The rows of each matrix lie in a flat space through zero, up to rounding. After each matrix: how many dimensions does the smallest such space have?

[[ 19  -7 -10  16 -44   1  56  21   2  29  41 -40 -52  63 -24  23  34  -5
   35  40 -23]
 [ -7 -23  -8  20  30 -15 -14 -17 -14 -10  14   1  17  46 -36   4  -2  24
   16   3 -28]
 [-10  -8  70  17 -10 -14 -42  -7   0  60   3  -4 -27   3  21  47 -41  37
  -37   6  37]
 [ 16  20  17   8 -30  30  31  -5   7   3 -29 -12  -6  -4 -35 -25   8  -4
  -18 -29  21]
 [-44  30 -10 -30 -31   7 -16 -18  38 -32  -4  18   9 -14  16   5  33  14
  -43 -14   0]
 [  1 -15 -14  30   7  31  34 -23  11   2  -2 -17  -4  60 -43  23  28   2
   14  40  -2]
 [ 56 -14 -42  31 -16  34   0  24 -37 -12 -10   5   4  10 -28 -49 -10  -2
   11 -18  40]
 [ 21 -17  -7  -5 -18 -23  24  11  -7  15   2  -9 -21   0  28  12 -15  16
    7  28  23]
 [  2 -14   0   7  38  11 -37  -7 -16 -15   4  22  13 -11  13  17 -33  18
  -27   0  -8]
 [ 29 -10  60   3 -32   2 -12  15 -15  65 -16   2 -36 -30  12   5 -51 -12
  -51 -16  18]
 [ 41  14   3 -29  -4  -2 -10   2   4 -16 -34  14  -5 -40  28  17 -41  20
  -12  29  25]
 [-40   1  -4 -12  18 -17   5  -9  22   2  14  -1  12   6  31  26  28 -12
   47  30  -9]
 [-52  17 -27  -6   9  -4   4 -21  13 -36  -5  12   0 -21  10 -28  25  -3
  -16  -2  -8]
 [ 63  46   3  -4 -14  60  10   0 -11 -30 -40   6 -21 -54  -2 -13 -43   6
  -15 -14  -4]
 [-24 -36  21 -35  16 -43 -28  28  13  12  28  31  10  -2 -12   0  11 -10
   41  38 -27]
 [ 23   4  47 -25   5  23 -49  12  17   5  17  26 -28 -13   0  64 -35  34
   -1  54 -39]
 [ 34  -2 -41   8  33  28 -10 -15 -33 -51 -41  28  25 -43  11 -35 -46   2
  -38 -22  16]
 [ -5  24  37  -4  14   2  -2  16  18 -12  20 -12  -3   6 -10  34   2  23
   -8  12  31]
 [ 35  16 -37 -18 -43  14  11   7 -27 -51 -12  47 -16 -15  41  -1 -38  -8
  -33  20  36]
 [ 40   3   6 -29 -14  40 -18  28   0 -16  29  30  -2 -14  38  54 -22  12
   20  19 -25]
 [-23 -28  37  21   0  -2  40  23  -8  18  25  -9  -8  -4 -27 -39  16  31
   36 -25  32]]
 => 15

[[-13  -9  17 -15  25   0  11  -8 -11  -9  37   2  18  11  -7   1  -1   9
    2   1  -4]
 [ -9 -36  18 -24  15  20   0 -41 -23   9  46  -2  21   0 -11 -12  -4   3
   10  47  -2]
 [ 17  18 -11  10 -15   9 -11   8  -6 -21 -23  15  -6   2   4 -23   4   2
    6   0   3]
 [-15 -24  10  -2   3  -5  16 -33 -17  23  38 -12  -2 -19 -10  43  27  -2
  -22  28  19]
 [ 25  15 -15   3  12  10  -4  11  -1  30  37   3   0   0  -4   0 -12 -26
   10  16  14]
 [  0  20   9  -5  10 -26 -16 -27 -20 -12  19  11  27  10 -27  -8  17 -12
  -23  17 -11]
 [ 11   0 -11  16  -4 -16  -6   0  40   5 -16   0   2 -14   0  -4 -20   2
   17   2 -10]
 [ -8 -41   8 -33  11 -27   0 -71  10 -14   7 -19  15  -8   2   3   2   5
  -26  32   3]
 [-11 -23  -6 -17  -1 -20  40  10  39 -25 -42  15  15 -43 -20  33   6 -10
   16  -4   8]
 [ -9   9 -21  23  30 -12   5 -14 -25 -37  15  34  22  13 -20  44  -9  -4
   22  -1 -15]
 [ 37  46 -23  38  37  19 -16   7 -42  15  17  -4   0  22  13   1  21 -14
    6   9  -6]
 [  2  -2  15 -12   3  11   0 -19  15  34  -4 -17 -14   0 -11  -9  24  -6
   -9   2  29]
 [ 18  21  -6  -2   0  27   2  15  15  22   0 -14 -22  21   5  -2 -26  -6
   18   8  -2]
 [ 11   0   2 -19   0  10 -14  -8 -43  13  22   0  21  30   5  -4  -3  10
  -14   7   2]
 [ -7 -11   4 -10  -4 -27   0   2 -20 -20  13 -11   5   5  17   7 -21  14
   -5  11 -34]
 [  1 -12 -23  43   0  -8  -4   3  33  44   1  -9  -2  -4   7  13 -18 -27
   13  10   1]
 [ -1  -4   4  27 -12  17 -20   2   6  -9  21  24 -26  -3 -21 -18 -10  29
   21  -5   2]
 [  9   3   2  -2 -26 -12   2   5 -10  -4 -14  -6  -6  10  14 -27  29  -4
  -31   8  26]
 [  2  10   6 -22  10 -23  17 -26  16  22   6  -9  18 -14  -5  13  21 -31
   -5   9  34]
 [  1  47   0  28  16  17   2  32  -4  -1   9   2   8   7  11  10  -5   8
    9 -22 -31]
 [ -4  -2   3  19  14 -11 -10   3   8 -15  -6  29  -2   2 -34   1   2  26
   34 -31   1]]
 => 17

[[-33 -23  13 -17 -12  -7 -25  14   0   6 -15  11   5   9 -10  14   6  -5
    6  15  16]
 [-23 -31 -14  23   5 -14 -14  -6   3  -4 -23  -5 -21 -14  12   6  26 -12
   17  14   6]
 [ 13 -14   6  19  12   4  24  -3  16 -17   4 -13 -12  10 -12   4  20   3
    3  -5   1]
 [-17  23  19 -72 -25   2   3 -12 -15  14  13  15  14   3 -23 -22 -14 -16
   -1 -10   3]
 [-12   5  12 -25 -15   1   2  -3   0  11   7   2   1  11 -22   7   3 -13
  -11  -6  14]
 [ -7 -14   4   2   1 -27   4  22  -3  -1   3   4  12  21 -10   6  13  -8
   14  -7   7]
 [-25 -14  24   3   2   4 -35  10  -7  -3 -11   6 -17   4   6  -4  -1  -9
   -7  -7  38]
 [ 14  -6  -3 -12  -3  22  10 -43  22  -9 -16  -6 -48 -12 -16   3   7 -11
  -13   2   2]
 [  0   3  16 -15   0  -3  -7  22  -2  -7   9  10  24  10   6  -8 -12  12
   19   0   5]
 [  6  -4 -17  14  11  -1  -3  -9  -7  -5 -14   5 -26 -28  21   5  -6   4
   -1  13 -10]
 [-15 -23   4  13   7   3 -11 -16   9 -14 -21  -8 -24  -1  11 -16  19  -8
   16   0   6]
 [ 11  -5 -13  15   2   4   6  -6  10   5  -8 -10 -11  -8  -1   6   5  -1
   -6   4   3]
 [  5 -21 -12  14   1  12 -17 -48  24 -26 -24 -11 -43  -5  -7  -2  23 -21
   -3  -4  -6]
 [  9 -14  10   3  11  21   4 -12  10 -28  -1  -8  -5  -6 -10 -14  10   7
    3  -1  -7]
 [-10  12 -12 -23 -22 -10   6 -16   6  21  11  -1  -7 -10 -11  18   9 -24
    0   4  15]
 [ 14   6   4 -22   7   6  -4   3  -8   5 -16   6  -2 -14  18 -46 -27   5
   15  -8   7]
 [  6  26  20 -14   3  13  -1   7 -12  -6  19   5  23  10   9 -27 -22  13
    0 -15  -8]
 [ -5 -12   3 -16 -13  -8  -9 -11  12   4  -8  -1 -21   7 -24   5  13 -28
   -4 -11  30]
 [  6  17   3  -1 -11  14  -7 -13  19  -1  16  -6  -3   3   0  15   0  -4
   -5  -1  14]
 [ 15  14  -5 -10  -6  -7  -7   2   0  13   0   4  -4  -1   4  -8 -15 -11
   -1 -14  19]
 [ 16   6   1   3  14   7  38   2   5 -10   6   3  -6  -7  15   7  -8  30
   14  19 -28]]
 => 12

[[ -9  -1 -15   5 -13 -33 -36  -2 -41 -12  13  -7  18 -11 -16  10  17   9
   -7  35   1]
 [ -1  49  -1  21  18  -3  29  21 -14  44 -18  20 -21  21  24   7  21  15
   -2 -23 -30]
 [-15  -1  15 -35 -34  -2 -34 -11  -7 -35 -12  23   8 -15 -38   6  -5 -14
   58 -16  37]
 [  5  21 -35   5 -15  -7   8  30 -33  -5 -33  19 -14  -8  -5   0  22 -21
   13  16  24]
 [-13  18 -34 -15  53   5   8 -19  49 -24 -13 -12  -4  16  45 -24  34  24
   40  -6 -32]
 [-33  -3  -2  -7   5  23   1  13  19  19 -22 -70  15  29 -25  -2 -25  -5
   36  34  31]
 [-36  29 -34   8   8   1 -55  -5 -17 -10  23  42 -41   6  16  30  11  -3
   48 -20 -12]
 [ -2  21 -11  30 -19  13  -5  78 -27 -21 -10   7 -40  -4 -14   8 -11 -38
   31  -7   0]
 [-41 -14  -7 -33  49  19 -17 -27  37 -15 -20   9   2  -9 -17  18  15   6
   29  -5 -17]
 [-12  44 -35  -5 -24  19 -10 -21 -15  20  -9  31 -36  22  36 -19  12 -33
   49 -17  67]
 [ 13 -18 -12 -33 -13 -22  23 -10 -20  -9  43 -31  25 -24 -20 -31  11   2
  -32   9   9]
 [ -7  20  23  19 -12 -70  42   7   9  31 -31  42 -10  38   9  31 -25 -10
  -51 -43  -7]
 [ 18 -21   8 -14  -4  15 -41 -40   2 -36  25 -10  26 -36 -35 -17  -9 -20
   -3  15  17]
 [-11  21 -15  -8  16  29   6  -4  -9  22 -24  38 -36   5   6  22  15  20
    4  -8  20]
 [-16  24 -38  -5  45 -25  16 -14 -17  36 -20   9 -35   6  78  34  25  36
   12 -18  -3]
 [ 10   7   6   0 -24  -2  30   8  18 -19 -31  31 -17  22  34 -38  19 -16
   -6 -20  32]
 [ 17  21  -5  22  34 -25  11 -11  15  12  11 -25  -9  15  25  19 -34  34
  -34  -1 -13]
 [  9  15 -14 -21  24  -5  -3 -38   6 -33   2 -10 -20  20  36 -16  34  43
  -13 -25  10]
 [ -7  -2  58  13  40  36  48  31  29  49 -32 -51  -3   4  12  -6 -34 -13
  -12 -13   2]
 [ 35 -23 -16  16  -6  34 -20  -7  -5 -17   9 -43  15  -8 -18 -20  -1 -25
  -13  28   2]
 [  1 -30  37  24 -32  31 -12   0 -17  67   9  -7  17  20  -3  32 -13  10
    2   2 -28]]
 => 16

[[ -5   1 -19   6 -26   3  21  -1   1  18 -31 -27  21   1   0  27 -26 -62
   41 -12   5]
 [  1  54  14 -32 -23  19 -32   4  31   7  36  -1  13 -17   1   3   8 -30
   50 -18  37]
 [-19  14  34 -27 -25 -15  24  13 -14  -1  28  56 -36   9  32  -2  32   8
  -24 -16  22]
 [  6 -32 -27  20  17  27   8   9  -5  -5  -9 -71  -9 -13 -16   0 -34   5
  -17   4 -12]
 [-26 -23 -25  17 -32  -4  18  -9 -21  10 -37 -43  13   1  -5  27 -36 -47
   28  -2  -4]
 [  3  19 -15  27  -4  36  -3  -3  14   7 -15 -45  48 -32 -20  20 -12 -46
   34   2  -2]
 [ 21 -32  24   8  18  -3  27   6  -2 -14 -24 -11 -12 -14 -26 -24 -36  30
  -13   1 -11]
 [ -1   4  13   9  -9  -3   6  29  -8   8 -10  38  13   0   5  18  22 -27
   12 -16   7]
 [  1  31 -14  -5 -21  14  -2  -8  20  17  -6 -22  29  -7   1  20 -11 -57
   49 -10  14]
 [ 18   7  -1  -5  10   7 -14   8  17   3   0  -7   9  -4 -11  -3  -8  -6
   21  -6   4]
 [-31  36  28  -9 -37 -15 -24 -10  -6   0  16  51  22  -6   7  12  34 -15
   29  -1  19]
 [-27  -1  56 -71 -43 -45 -11  38 -22  -7  51  76 -80  28  32 -17  18  32
   -1 -40  52]
 [ 21  13 -36  -9  13  48 -12  13  29   9  22 -80  -5 -14  -3   4 -25 -25
   14 -12  13]
 [  1 -17   9 -13   1 -32 -14   0  -7  -4  -6  28 -14  21  -2 -11  -5  22
    5  -1  -1]
 [  0   1  32 -16  -5 -20 -26   5   1 -11   7  32  -3  -2 -14 -16  -1  25
   19  -4  11]
 [ 27   3  -2   0  27  20 -24  18  20  -3  12 -17   4 -11 -16 -11  -3  13
    5  -4   1]
 [-26   8  32 -34 -36 -12 -36  22 -11  -8  34  18 -25  -5  -1  -3   0   6
   30 -23  38]
 [-62 -30   8   5 -47 -46  30 -27 -57  -6 -15  32 -25  22  25  13   6  10
  -30  13  -7]
 [ 41  50 -24 -17  28  34 -13  12  49  21  29  -1  14   5  19   5  30 -30
   11 -12  11]
 [-12 -18 -16   4  -2   2   1 -16 -10  -6  -1 -40 -12  -1  -4  -4 -23  13
  -12  11  -7]
 [  5  37  22 -12  -4  -2 -11   7  14   4  19  52  13  -1  11   1  38  -7
   11  -7  13]]
 => 8

[[-12  13   2   0   3  -6   0   2   2   7   3   3  -2  -3 -16  -6  10  -8
   -1  -7  11]
 [ 13 -17  -3   6   1   5   2  -9  21  11 -18  -2  -4  -7  10  -5 -11 -18
    0  -2  -7]
 [  2  -3   4 -17   3   4   3  -7  -9  -6   1  -5  10   3   0   7  -3  10
    9  -1  -8]
 [  0   6 -17 -21   2 -18   7 -16  34  -2 -29  13   3   1 -12 -25  -9 -19
   -4  -7 -12]
 [  3   1   3   2  -8  23 -12   3 -13  -4   3  26   0   0   9   9 -16  -7
    1  23  -9]
 [ -6   5   4 -18  23  -6   7  -4 -13  -3  12 -18  13   4  -7  14   4   2
    9  -9   5]
 [  0   2   3   7 -12   7  -8   7  -2  -6   4   2   2  -3  14   8  -3   3
    0   8   1]
 [  2  -9  -7 -16   3  -4   7 -23  23   3 -23  10  13  -7  16  -2  -9 -12
    5  -4 -18]
 [  2  21  -9  34 -13 -13  -2  23  -5 -10  20  13  10 -14   8  -1  13  11
  -21   7  14]
 [  7  11  -6  -2  -4  -3  -6   3 -10 -15   7   7   7   6  -3  -1  -9  -1
   -2  12  -1]
 [  3 -18   1 -29   3  12   4 -23  20   7 -30  -1   3   0   5  -1 -14 -13
   12  -2 -23]
 [  3  -2  -5  13  26 -18   2  10  13   7  -1 -58  -6   1  -1   9   9 -25
   -7 -11  25]
 [ -2  -4  10   3   0  13   2  13  10   7   3  -6  -4  -8   0   6   1   1
    0  -7   6]
 [ -3  -7   3   1   0   4  -3  -7 -14   6   0   1  -8   7   1   2   4   2
    4   5  -3]
 [-16  10   0 -12   9  -7  14  16   8  -3   5  -1   0   1 -10  -1  15  21
   -8 -13   3]
 [ -6  -5   7 -25   9  14   8  -2  -1  -1  -1   9   6   2  -1   9  -5  10
    8  -3 -12]
 [ 10 -11  -3  -9 -16   4  -3  -9  13  -9 -14   9   1   4  15  -5 -17   5
    7   3 -16]
 [ -8 -18  10 -19  -7   2   3 -12  11  -1 -13 -25   1   2  21  10   5  16
   17 -14  -9]
 [ -1   0   9  -4   1   9   0   5 -21  -2  12  -7   0   4  -8   8   7  17
    4   1   1]
 [ -7  -2  -1  -7  23  -9   8  -4   7  12  -2 -11  -7   5 -13  -3   3 -14
    1 -13   8]
 [ 11  -7  -8 -12  -9   5   1 -18  14  -1 -23  25   6  -3   3 -12 -16  -9
    1   8 -23]]
 => 11

[[ 18   5  -5   6   2  -6  14   5   9   8   1  -3   7  14   0  -5   9  -3
    5   2   1]
 [  5   9 -16  -9  14   3  -2   5  -3  -4  10  -3   4   0  -7  -3   0  -9
    5  13  10]
 [ -5 -16  57 -13  -6  -3   5   5   6  12   7  -9   9   8   2  14 -13  10
   -3 -22   4]
 [  6  -9 -13   3   4  -2   5   7   4   0  -1  -4   0  -1  -7   0  -2  10
   -7  10  -7]
 [  2  14  -6   4  -8  -9  -8   7  -1  14  19  -7   5   2  -2   1   9  -4
   11   3  -4]
 [ -6   3  -3  -2  -9  17 -15   7   5  11  13  -9  13  -6  -7   7   0 -11
  -12 -11   7]
 [ 14  -2   5   5  -8 -15   7  14  36   0   4  14  -4  -2  -4  -5  -9   9
    5   7  -3]
 [  5   5   5   7   7   7  14  -6  16  -5   9  10   2   7  15  -9   8   8
   21  -3  -4]
 [  9  -3   6   4  -1   5  36  16  33  -7  -8  -5  14   3   3  -6   7  12
   -1  -3   3]
 [  8  -4  12   0  14  11   0  -5  -7  13   2  -3  14   9  -6  11   6   9
    0   0  -6]
 [  1  10   7  -1  19  13   4   9  -8   2  17  -9  17   0  14  14   9   6
    2   2 -15]
 [ -3  -3  -9  -4  -7  -9  14  10  -5  -3  -9  17 -15   8 -13   1  -2  -1
    0  10  -5]
 [  7   4   9   0   5  13  -4   2  14  14  17 -15  24  -1  -9   4   7   9
    7  -1   5]
 [ 14   0   8  -1   2  -6  -2   7   3   9   0   8  -1  10  -2   8  -5  -8
   -5  -1  -4]
 [  0  -7   2  -7  -2  -7  -4  15   3  -6  14 -13  -9  -2  -1   5 -11   3
    4   7 -11]
 [ -5  -3  14   0   1   7  -5  -9  -6  11  14   1   4   8   5   1   3   3
    9 -11   1]
 [  9   0 -13  -2   9   0  -9   8   7   6   9  -2   7  -5 -11   3  -5   0
   -8  11   3]
 [ -3  -9  10  10  -4 -11   9   8  12   9   6  -1   9  -8   3   3   0  31
   -4   3 -14]
 [  5   5  -3  -7  11 -12   5  21  -1   0   2   0   7  -5   4   9  -8  -4
  -19   9  -1]
 [  2  13 -22  10   3 -11   7  -3  -3   0   2  10  -1  -1   7 -11  11   3
    9  11  -3]
 [  1  10   4  -7  -4   7  -3  -4   3  -6 -15  -5   5  -4 -11   1   3 -14
   -1  -3  17]]
 => 13

[[  3   2 -22  10  -9   1   8  10   6  -4  10   6   9  13 -17 -25  10  22
  -18  -6  -6]
 [  2 -15  25 -34   3 -17  -1  -7   7   2  -5  19 -17  -5  -4  24  13 -10
   21 -18  19]
 [-22  25 -11  47  10  30 -38  12 -21   3  -5 -35  23  11  35 -16 -42  -1
  -12  34 -17]
 [ 10 -34  47 -72   3 -38   9 -15  19   3  -8  43 -36 -13 -17  45  34 -18
   40 -40  39]
 [ -9   3  10   3   8   5 -20   1  -7   3  -6  -7   1   1  16   7 -14  -8
    8   7   3]
 [  1 -17  30 -38   5 -19  -4  -7   7   3  -7  21 -19  -6  -2  28  13 -13
   25 -19  23]
 [  8  -1 -38   9 -20  -4  20  19  16  -7  21  20  14  25 -39 -46  29  44
  -32 -20  -6]
 [ 10  -7  12 -15   1  -7  19 -16   1   0  -5  -1 -13 -20   0  22   5 -19
   12   0   1]
 [  6   7 -21  19  -7   7  16   1  -1  -3   6  -9   8  -1  -7 -17   0   8
  -17   8 -15]
 [ -4   2   3   3   3   3  -7   0  -3   1  -2  -4   1   0   7   3  -6  -3
    2   4   0]
 [ 10  -5  -5  -8  -6  -7  21  -5   6  -2   4   7  -5  -6 -14   0  14   2
   -2  -7  -1]
 [  6  19 -35  43  -7  21  20  -1  -9  -4   7 -29  17  -6   2 -25 -13   6
  -28  26 -31]
 [  9 -17  23 -36   1 -19  14 -13   8   1  -5  17 -20 -14  -8  28  17 -15
   21 -16  16]
 [ 13  -5  11 -13   1  -6  25 -20  -1   0  -6  -6 -14 -26   2  25   3 -24
   12   5  -2]
 [-17  -4  35 -17  16  -2 -39   0  -7   7 -14   2  -8   2  26  27 -17 -19
   27   0  20]
 [-25  24 -16  45   7  28 -46  22 -17   3   0 -25  28  25  27 -29 -36  14
  -17  24 -12]
 [ 10  13 -42  34 -14  13  29   5   0  -6  14 -13  17   3 -17 -36   4  21
  -34  11 -27]
 [ 22 -10  -1 -18  -8 -13  44 -19   8  -3   2   6 -15 -24 -19  14  21 -11
    3  -6  -4]
 [-18  21 -12  40   8  25 -32  12 -17   2  -2 -28  21  12  27 -17 -34   3
  -12  27 -14]
 [ -6 -18  34 -40   7 -19 -20   0   8   4  -7  26 -16   5   0  24  11  -6
   27 -24  29]
 [ -6  19 -17  39   3  23  -6   1 -15   0  -1 -31  16  -2  20 -12 -27  -4
  -14  29 -22]]
 => 3

[[ -9   8   1   4   0 -16   2   5 -12   0  12   8   4  -9   1  14   9  -8
  -20  10   0]
 [  8  -8   0  -3  -1  15  -1  -3  11   0 -10  -7  -3   9   0 -13  -8   8
   20 -10  -1]
 [  1   0 -16 -10  30   6 -12 -37   2   2 -25  -4 -17  -5 -11  -4 -24  -8
  -24   6  10]
 [  4  -3 -10  -8  18  10  -8 -25   6   2 -20  -6 -12   1  -7  -8 -18  -2
   -7  -1   6]
 [  0  -1  30  18 -54  -9  21  67  -2  -4  44   6  30  10  21   5  42  15
   47 -12 -18]
 [-16  15   6  10  -9 -32   7  20 -23  -1  30  16  13 -15   5  27  25 -12
  -29  17  -2]
 [  2  -1 -12  -8  21   7  -9 -27   3   2 -20  -4 -12  -2  -8  -5 -18  -4
  -14   3   7]
 [  5  -3 -37 -25  67  20 -27 -86   9   6 -61 -12 -39  -7 -26 -14 -57 -14
  -47   9  22]
 [-12  11   2   6  -2 -23   3   9 -17  -1  18  11   7 -12   2  19  15 -10
  -26  14   0]
 [  0   0   2   2  -4  -1   2   6  -1   0   4   1   3   1   2   1   4   1
    3  -1  -1]
 [ 12 -10 -25 -20  44  30 -20 -61  18   4 -52 -16 -30   4 -18 -23 -47  -1
  -11  -4  14]
 [  8  -7  -4  -6   6  16  -4 -12  11   1 -16  -8  -7   7  -3 -13 -13   5
   12  -8   2]
 [  4  -3 -17 -12  30  13 -12 -39   7   3 -30  -7 -18  -1 -12  -9 -27  -5
  -17   2  10]
 [ -9   9  -5   1  10 -15  -2  -7 -12   1   4   7  -1 -11  -3  13   2 -11
  -29  13   3]
 [  1   0 -11  -7  21   5  -8 -26   2   2 -18  -3 -12  -3  -8  -3 -17  -5
  -16   4   7]
 [ 14 -13  -4  -8   5  27  -5 -14  19   1 -23 -13  -9  13  -3 -22 -19  11
   27 -15   1]
 [  9  -8 -24 -18  42  25 -18 -57  15   4 -47 -13 -27   2 -17 -19 -43  -3
  -15  -2  14]
 [ -8   8  -8  -2  15 -12  -4 -14 -10   1  -1   5  -5 -11  -5  11  -3 -11
  -30  12   5]
 [-20  20 -24  -7  47 -29 -14 -47 -26   3 -11  12 -17 -29 -16  27 -15 -30
  -85  34  16]
 [ 10 -10   6  -1 -12  17   3   9  14  -1  -4  -8   2  13   4 -15  -2  12
   34 -15  -4]
 [  0  -1  10   6 -18  -2   7  22   0  -1  14   2  10   3   7   1  14   5
   16  -4  -6]]
 => 2

[[-44   8   5  -2   2  20   9  14  -1  10  18   5   4  -2   8   6  40   4
  -20  14   1]
 [  8 -24 -16  -1   8   0   9  13  -2   6   6  -3  -3 -17  11  -7 -20   3
  -20 -14   1]
 [  5 -16 -14  -3   1  -7  10   7  -5  -4   4  -4   6 -15   8  -8 -23  -3
   -7  -7   2]
 [ -2  -1  -3  -2  -3  -5   4   0  -3  -6   1  -2   7  -4   1  -3  -7  -4
    3   2   2]
 [  2   8   1  -3  -9 -11   1  -9  -4 -14  -5  -2  11   2  -5  -3 -11  -8
   19   7   2]
 [ 20   0  -7  -5 -11 -25   3 -12  -8 -23 -10  -6  16  -4  -5 -10 -39 -14
   27   1   3]
 [  9   9  10   4   1   3 -13  -9   6   4  -8   3 -10  13  -8   7  11   4
    7  -1  -3]
 [ 14  13   7   0  -9 -12  -9 -17   0 -13 -13  -1   4  11 -12   1 -10  -7
   27   5   0]
 [ -1  -2  -5  -3  -4  -8   6   0  -5  -9   1  -3  10  -6   2  -5 -13  -6
    5   2   2]
 [ 10   6  -4  -6 -14 -23   4 -13  -9 -26  -8  -5  20  -2  -6  -9 -30 -16
   30   7   4]
 [ 18   6   4   1  -5 -10  -8 -13   1  -8 -12  -1   0   8  -9   0 -12  -4
   19  -1  -1]
 [  5  -3  -4  -2  -2  -6   3  -1  -3  -5  -1  -2   4  -4   0  -3 -12  -3
    4  -1   1]
 [  4  -3   6   7  11  16 -10   4  10  20   0   4 -21   7   0   8  21  14
  -17  -9  -5]
 [ -2 -17 -15  -4   2  -4  13  11  -6  -2   8  -4   7 -17  10  -8 -18  -3
  -12  -5   3]
 [  8  11   8   1  -5  -5  -8 -12   2  -6  -9   0   0  10  -9   2   0  -3
   17   4  -1]
 [  6  -7  -8  -3  -3 -10   7   1  -5  -9   0  -3   8  -8   2  -7 -20  -6
    4  -2   2]
 [ 40 -20 -23  -7 -11 -39  11 -10 -13 -30 -12 -12  21 -18   0 -20 -76 -18
   26 -11   5]
 [  4   3  -3  -4  -8 -14   4  -7  -6 -16  -4  -3  14  -3  -3  -6 -18 -10
   16   5   3]
 [-20 -20  -7   3  19  27   7  27   5  30  19   4 -17 -12  17   4  26  16
  -48 -11  -2]
 [ 14 -14  -7   2   7   1  -1   5   2   7  -1  -1  -9  -5   4  -2 -11   5
  -11 -12  -1]
 [  1   1   2   2   2   3  -3   0   2   4  -1   1  -5   3  -1   2   5   3
   -2  -1  -1]]
 => 3
